The same things were measured in two ways. Each way mixes the same 9 hidden numbers, adds some noise and spreads widely along 6 directions of its own, which tell nothing about the thing.
Some things both ways: the first way, then the second way.
[  8   8  28 -11 -10 -12  17   5   1  -5  11 -16 -14   1 -13  12   6 -14
   6  15  -9 -15  17   6   8   7]
[-16   6 -43 -25 -25  30  -7 -14 -19 -12  -2  -8  17  -6  -5  39 -17  -8
  -6   0   1  11 -23 -17  -7  11 -13]

[-22  14 -20  -1 -11 -21 -15 -13  -1  29 -37  29  30  13  26   6  -9  29
  -9 -22  26 -11 -11 -18 -15 -29]
[  3 -10  19  -2  24 -20   0  -3   8   2  -7  -8 -23  12  -7 -23  18   1
  -6  -5  -7 -10  -2  15  19  -7   8]

[ -8  14   4  -9  -4  -5   2 -11   0  10  13  -2  -7  20  12  26   9  10
   8   4  13  11  -1  15   4  13]
[  4  -6 -16 -13 -13  -5  15  22  10  28 -11 -12   3   9 -14  20   0  -4
  10  -3  14  13 -20  -9 -17 -18  -2]

[-29   4  -8 -13   0  18 -11 -21 -17   9 -20   2  21  20   2   5   8  29
 -12   0  25 -24  -6 -16   4 -32]
[ -7  10  -2   2  53  13 -23  -8   0 -18   7   0   5 -14 -24  -4 -21 -16
  -9  34 -11   3 -25   1  16  24 -31]

[-11  39  12   2  20   0 -33  21   0  -2  -6  -3  15   3  -5  -7  34   0
  -6  -7   8 -23  18  10 -16 -41]
[-12  10 -17 -11  20  15 -13 -31   7  13  -2 -33  -2  -7 -25   8 -26  11
  -4  25   6 -34  -5 -32   4   4 -24]

[-23  19 -12  -2  -9  14 -15  -6 -13  -3  15 -22  23   0 -39  -9  -8 -10
  19 -21   0 -11   4 -28  48 -38]
[ -1  32  11  18  33 -10  15  11  -6 -19  26  22  -6 -12   8 -24   1 -19
  -7  -5   1  20 -17   4  25 -13  21]

[ -8 -16  -2   2 -10  -5 -12   0 -17  25  -5  -2 -28 -17  17  15 -10  28
 -13  18  -8   1   6  -5 -21  12]
[ 17  17  10  -7 -17  10  45  12  -5   8   2  17  -3  -3  10 -19   4  -2
  -3 -35   5  -1   6 -20  -6  -8  48]

[ 31  -8  53   1   2   1  -1  17  21  26 -10  -8 -25  -4  32  15 -33  16
 -10  12  17 -24 -26 -12 -21  11]
[ 18  -4   6 -40  25   6 -18  25  12 -20  -5  -8   5   9  14  11  -9   4
 -36  26 -20  28 -23 -24  19 -10 -16]

[ -6  16  22   7 -17 -19  13 -10   4   2 -10   4   2   3 -20  22  -3  -5
   1  -3  -6 -25  26 -16  10 -19]
[ 10 -10 -28 -33 -26  18  17  25  -5  14 -12  -6   4   7   4  24   1 -12
   6 -12   5  21 -25  -9 -20  -2  14]

[  7  15   5  -8 -12  -2  -6  11  12 -20  28 -30  -8 -13 -21 -11 -10 -14
  17   5  -3  -8  -6  -4  29   6]
[ 11  -4  13  14  19   1   7  43   5  -9  -7  27  18  -4  -1   7 -14 -17
 -10 -21  23  69 -16  17   7 -18  17]

[  0  32   9  19  10  43 -18  -7  -3  25  15 -16  -9  31   0  23 -22  20
   4 -31  34  36 -20 -32  15   2]
[-38   6  17  35 -14 -25  -4 -22 -28  26 -15  20  -4 -12  -4  -7  13 -10
  14   2  19  -9  -8  10   5 -12 -36]

[ -2 -57  10  -7  20  18  25  -5 -15  24   6  -1  -6 -22   1  13  12  25
   3  31 -14 -10  -2  19 -22   9]
[ 11  36  -9 -15   4  16  11 -19  -9  -3  11 -26  -8 -26  -4 -14   0  -6
  -5  31 -20 -39 -11 -17   5   4  -8]

[ 21   1  30  11  15   4  17  21  13  -3 -10   0  16 -17 -10  -2  29 -18
  -6  -2   4 -20  16   8 -33 -40]
[-19  -7   8  -4  -1  -1 -23 -23  -7  11  -9  -9 -11   6  -2   1   5   9
   3   3   0 -27   3 -14   5   6 -19]

[-10  24  11  18  23  -7 -30  16  20  -9 -14  14  15  10  -3   3  18 -13
 -14 -13 -11 -17  25   7 -18 -30]
[-23 -15 -12 -16 -18   8 -38 -13 -11  22 -16 -18   2   7  -7  30   1   6
  12  25   2 -21 -12 -21 -15  14 -50]

[-17 -33 -43   0 -21 -18 -12 -25   0   7  -6  15 -14 -37  38  11  -9  41
  -5  15  19   0 -28   9 -27  14]
[-17 -11  13  20  -8 -23   8 -10  -9  11  -9  20  -2  -6 -20   0   3  13
  -8 -11   8  14  27  13   1  -9   3]

[-37  31  -4 -11  28 -14 -50  13  13   3 -12   7  37  41  20   5   4  -3
  -8  -9 -10   0   7  19   2 -10]
[  3  -3  -2  45  17 -29  32   4   5  21 -18   6   1   4 -15 -17   4 -15
  11 -22  18   7 -26  26  13 -12  -5]

[-17 -10 -15   5 -13  13   0 -19  -5 -13  14 -11  13 -19 -31   4   7 -10
  11  -5  -4 -20  11 -12  26 -34]
[ -8  32   7   9  32  -7  16   5 -11 -18  31  30  -7 -13  23 -24  -5 -12
 -16  -4  -8  12 -12 -19  23  -1  21]

[-24 -29 -40   3  17   1  -9 -16 -15  21   2  20   9  -3  16   0  -8  23
   9  -2  -1  29 -20  15  -5  29]
[-10   2  27  38 -37 -26  10   8 -28  20 -20  35 -15 -12 -15 -11  38  -2
  23 -29   5   7  20  32  -5  -3   1]

[-26  -2 -14  16 -12   2 -50   1 -15   2 -12   1  -6 -16 -13  -9 -24   9
 -15  -4 -21 -39  18 -35  15 -27]
[  3  19 -21  -7  -4  15  40   7 -16  14  13   8   0 -32  -6  -3 -16 -11
  -2   5   3  11   1 -12 -17  -1  26]

[-13   2  -1  -8  -7  -9  -7   1   7 -24 -10  -7  21  -5 -11  -9  -9 -22
  -5  -1  -2 -23   1 -13  14 -22]
[ -9 -24   2   6  10 -16 -27   6   3  -5   6   0  14   5 -15  13   1  -7
   0  25  -2  15  -1  23 -10   7 -23]

[-17  26  29 -12  -1  25  42 -34 -12   5 -12 -27  31  17 -48  21  -2  14
  13 -18  45   4 -15 -43  29 -41]
[  4   0  21  30   2 -20  24   5 -12  -2  -5  28   2  -6  -4 -26  15 -21
   1 -14  -1  13  -6  32   6  -2   9]

[  3  -3  25  -7   7  -8   7  20  15  -1  -2 -17   1   7  -6   8 -12 -12
  -9  16 -24  -2  11   1  -1   7]
[ 22  -8 -12  -2  -8   9  27  13   1   3  -4 -11  17  -2  13  -2  -8 -18
  -4 -11  12  11 -18  12  -8  -8  21]

[-24  10 -14 -20  10 -30  -4  -2   9 -28   4  15  30   1 -13  -9  44 -13
  13  11 -15 -28  20  44   5 -17]
[  1  -3 -25  -8 -30   1  42  17 -15  17 -10  23  -4  -5 -12  19   1   5
  -4 -32  -2  33   4 -11 -12  -2  26]

[  1 -31  -7   5 -16   1  37 -33   4   3  -9  14   7 -13   7  23  -8   8
   1  -1  25   4 -17  -8  -9  -6]
[ -4 -12  26  25  27 -28  -4   9  -5  -9  -2  28  -8   9  12 -22  17  -7
  -9 -14  -8  14  -5  20  22   6   2]

[-27  21   9  -9  13 -18  -8  -8  -9  10   9  -7  14   1  -4  13   9  -6
  21  -6   7  10  -4  19  12   4]
[ 17   5  -6  -2 -27 -17  19  43  11  14  -3   5   1  12  -8  20  15  10
  12 -20   7  30   1  -9 -13 -22  17]

[ 28 -15  77 -33  29  32  -1  43 -22  43 -29 -16   4  22  46 -13 -24   0
 -30  19  20 -32 -31 -15 -29  -4]
[ 12   5  25  -6  16 -29  17   1  10   1   2   0 -16   0 -26 -28  22  -1
  -9  26 -29 -14   2   9   9 -10  -2]

[ -5  -6   7  36  -6  -5 -24  11  -8  -2  -8  -9 -25 -47 -33  -9 -32   0
 -12  -5 -33 -19  20 -38   1  -9]
[ 27  22  17  -5  -1   8  19 -12   2  -5  11 -18  -2 -14  13 -33   5   3
  -8   8 -11 -41  12 -10   0   1  22]

[-23  53  -5 -19  18 -20 -35   4  17  11 -13  11  36  49  22   3   6  20
   5 -15  24   4 -14  17   5  -5]
[-14  -5  -9   4  -7  -6   4  -4 -20  -9 -21  24   0   0  -1  15  -2   4
 -22 -25  -2  33  -9  -3  21  -2  -6]

Other things, the second way, with their names:
Q510: [-27 -10   1 -26  18   3 -52 -13  -1  -7  16 -18  -3  11  -3  13   0  -5
   0  37  -2 -14 -13 -14   0   6 -28]
Q351: [-17  -1 -15 -34  -5   7 -14 -13  -5 -11  15   0   3   9  12  21 -13  24
 -25   4 -12  -4   9 -48   2   7   1]
Q547: [ 12  27 -23 -30  -7   0   8  -3  -3 -13  28 -23  -6 -17  -1   6   3   9
 -17  34 -32 -18   6 -25   0  -2   3]
Q91: [  0  26  27  -9  10 -12  -9 -13  -9 -30  26   3   4  -7  20 -25  10  -4
 -25  32 -26 -14  -4 -11  22  -8  -7]
Q747: [ -8 -16   8  -6   9  26 -44 -14  -7  -2  -9 -12   5  -5 -19   8  -8  -5
   9  20   3 -18  -1   4 -12  31 -28]
Q188: [-21   0 -56 -26 -50   2   0 -19 -15  12  12 -36   4   0  19  45  -2  15
  -3  -3  10  -8  -1 -28 -17 -14   0]
Q978: [ 19 -30  19 -20  18  13 -10   8  16   2 -19 -22  15   4 -10  -4 -12 -14
 -12  24   4   6 -13  20  -5  -3  -9]
Q205: [ 26  -6   3  -5  37  18 -30  20  16 -36  20 -24  17  -2  15  -4 -14 -14
 -15   8   8  20 -10  26  11   3  18]
Q644: [-10  -2 -12 -27 -13  -4 -14 -17 -14   2   9 -30  -3 -11   8   6   9  -8
 -10  42 -12 -17  -8   4  -3 -12 -20]
Q217: [ -8  19 -25   7  -1   7  -1 -12 -12 -10  30  -3   8 -11  13   6  -8   1
   2  -5   2 -14   3 -19  -5  16  11]
Q64: [-29  -5  -8 -21 -30  -4  -7 -35 -31  15  -1  -8 -18 -17   4   6  11  14
 -12  14 -14 -26  24 -12  -5   1  -9]
Q584: [-14   5  24  17  -3 -25  19 -19 -21   9 -15  21 -20 -20 -24 -23  16   5
 -12   1 -11   0  18  18  16 -10  -5]
Q75: [-13  22  -4  31  -9   3  31 -19 -20   0   7  27   8 -14  -9 -12  -6  -9
   7 -27  10  -5   3  -6   0  12  15]
Q566: [ -7   3   8 -38  -6  11 -28  13   2 -11   6   3   6  13  11  22  -2  12
 -14   9  -3  16  -3 -41   0  -8  -5]
Q166: [  5 -14   4  11 -25 -17  24  14   2  28   3  12   6   3 -17   0  10   5
  18  -9   7  -2  22   5 -36   3  16]
Q572: [  2  -3  14   0 -46   2  14  23 -11  38 -38  11 -15  -7 -40  12  25   1
  29 -24  16  15  14  10 -22 -15   7]
Q494: [  2 -19  -2   0  47  -2  -5  -5  10  -1  -2 -14   6   1  10 -10 -24 -10
 -25  20  -1   0 -27   2  15   6 -16]
Q63: [  3 -33  10  18 -22   1  -8  19 -14  21 -51  13  -6   0 -26  17  17  -1
  15 -33  13  28   5  35  -7  10 -11]
Q61: [ -5 -12  21  11   8   0  10   2 -23   7 -30  27 -11  -9  -5 -18   7 -19
  -7 -12  -6  16 -15  25  14   7  -5]
Q370: [ 30  -1  23  22   7   0  22  29   2   7 -38  23  -5   1 -30 -16  16 -12
  11 -23  -7  15 -17  25   7  14  -3]
Q774: [ 11 -30   5   1 -20  -9   1  29   7   1 -20  12   9  15 -21  21  10   5
  -1 -24   6  42   8  21 -13  -3   8]
Q671: [ -5  14 -16 -27 -35  24 -48   0 -29 -18  -4 -12  -2  -7   7  34  20   1
   6  17 -25  -9 -12 -15  -2  24 -39]
Q985: [-19  12   5   9 -40 -13  10 -13 -37  11   0  29 -15 -12   7  -5  32   0
  11  -8 -17 -19  13  -4  -7  12  -6]
Q337: [  1 -12  -3 -25  10  -3  -6  12   2   0   3  -6  -2   2 -15   9   1  -8
 -10  28 -15  16 -11   4  -4  -2  -7]
Q949: [-25 -22  18  29  11 -18 -22  -5 -16  -7   3  37  -1   8   3  -5   9  -3
   2 -20   1  14   9  20   5  21  -3]
Q231: [-14 -13 -16 -20   4 -10 -20   6   4  -7  14  -3   3   8  -1  25  -7  16
 -17  14  -8  19   5 -19  -2   0  -7]
Q718: [-12  18  -2 -12 -44  -5  39  -8 -19  12   6  22  -9   2  13  -4  15  11
  -2 -43   7  -1  18 -30  -3 -20  43]
Q608: [-14 -24  -6  -6 -21  -2  31  -9  -8  17   6  16  16   7   4   1 -14   2
 -10 -23  16  11  16  -5 -22  -5  34]
Q180: [ -6  -2  13  24 -12  -2  36   3 -19  14  -9  46  -3  -8 -17 -16   5  -6
   8 -35   4  10  13   8 -10  17  25]
Q907: [-21  -8   8  38  39 -38 -10  -8   0  -9   5  16   1  18  17 -13   3  -8
  -9 -13   7  10 -25  13  33  -3 -16]
Q447: [-27 -12 -15   1  10  12  10 -47 -19   5   4  -3  17 -17   3  -3 -37  -9
 -26  16  12 -13  -4  -8  -1   7  -9]

Some of these things the first way, each followed by its name:
[-11 -12  26  22  24  -8  -7   5  -7  30 -23  17   7 -13  -7   8 -23   1
  -4 -10 -18 -16   8 -10 -10  -8]
Q671
[-13   9 -35  -9  -5 -32 -30  18   7 -14  23   0   1  -5   5 -11  24 -10
  10  12 -31   1  22  37   3  11]
Q718
[-22 -57  15   0  30  12  26 -19  -9  29 -33  14  35 -19   7  31  17  27
 -14  14   7 -17  -4  10 -45 -34]
Q985
[-19 -22  17  -3  12 -11  18 -20 -11  10 -25  17   1 -16  -3  12  10  28
  -6  19   3 -30   1   8 -22  -2]
Q370
[  0 -21   2   2  12   8 -35  12  -3  35 -27  15   2 -11  41 -12 -28  40
 -19   4  15 -28 -33 -12 -25  -6]
Q584
[ -7  19  -4  -6 -11  -3 -12  12 -13  25 -14 -13   8  19   6  -7 -48   3
  -7 -19   4  23 -16 -42  18   8]
Q205
[ 24  -8  -8 -20  -4  -4  14  17  22 -15  13  -7 -16  17  12 -13  -1  12
  -7  28  -5   6  -9  15  -6  33]
Q978
[ 14  13  28  23 -15   5 -10  -1  22  -3 -21   3 -11   7   6  15 -32   0
 -23 -14  15 -20   0 -40  -4 -22]
Q494
[-17   6  -9 -15  11 -23 -32  15  17 -14 -11  11  35   5  24  -9  17 -18
  -5   3  -3 -22  -1  28 -12 -21]
Q231
[  3 -10 -26 -14 -38 -18  30 -17  15 -47  20 -12 -15 -18 -11   6  28  -9
  -1  27  -3   1  17  14   3   3]
Q608
[ -5  17 -31  18 -34 -21 -27 -13   4  -1  19  -1 -35 -20   5  10 -18  19
  10  -8   6   7  -2 -11  13  17]
Q566
[  8   9  32 -13 -17 -19  42 -17  -1 -10  -4 -12  -5 -22 -15   9   0  -4
  13   9  26  -9 -13  -4   2  -2]
Q774
[  5  19  14   2  10  -2  -1  12 -14  13   6  -1   0 -12 -19 -15  13   6
  15  -5   4 -14   3   3   1 -10]
Q572
[ -5  -4  39  -2  15  15  13  -1 -17  16  -6 -11  15 -11 -20   3  -4  -6
  11  -3  10 -22  -8 -12   9 -20]
Q547
[ 25   6  -4   4 -16  16 -21  21  15 -19  18 -15 -42  18  22  -7 -17  -2
 -27  13  -6   5   1 -12   0  25]
Q447
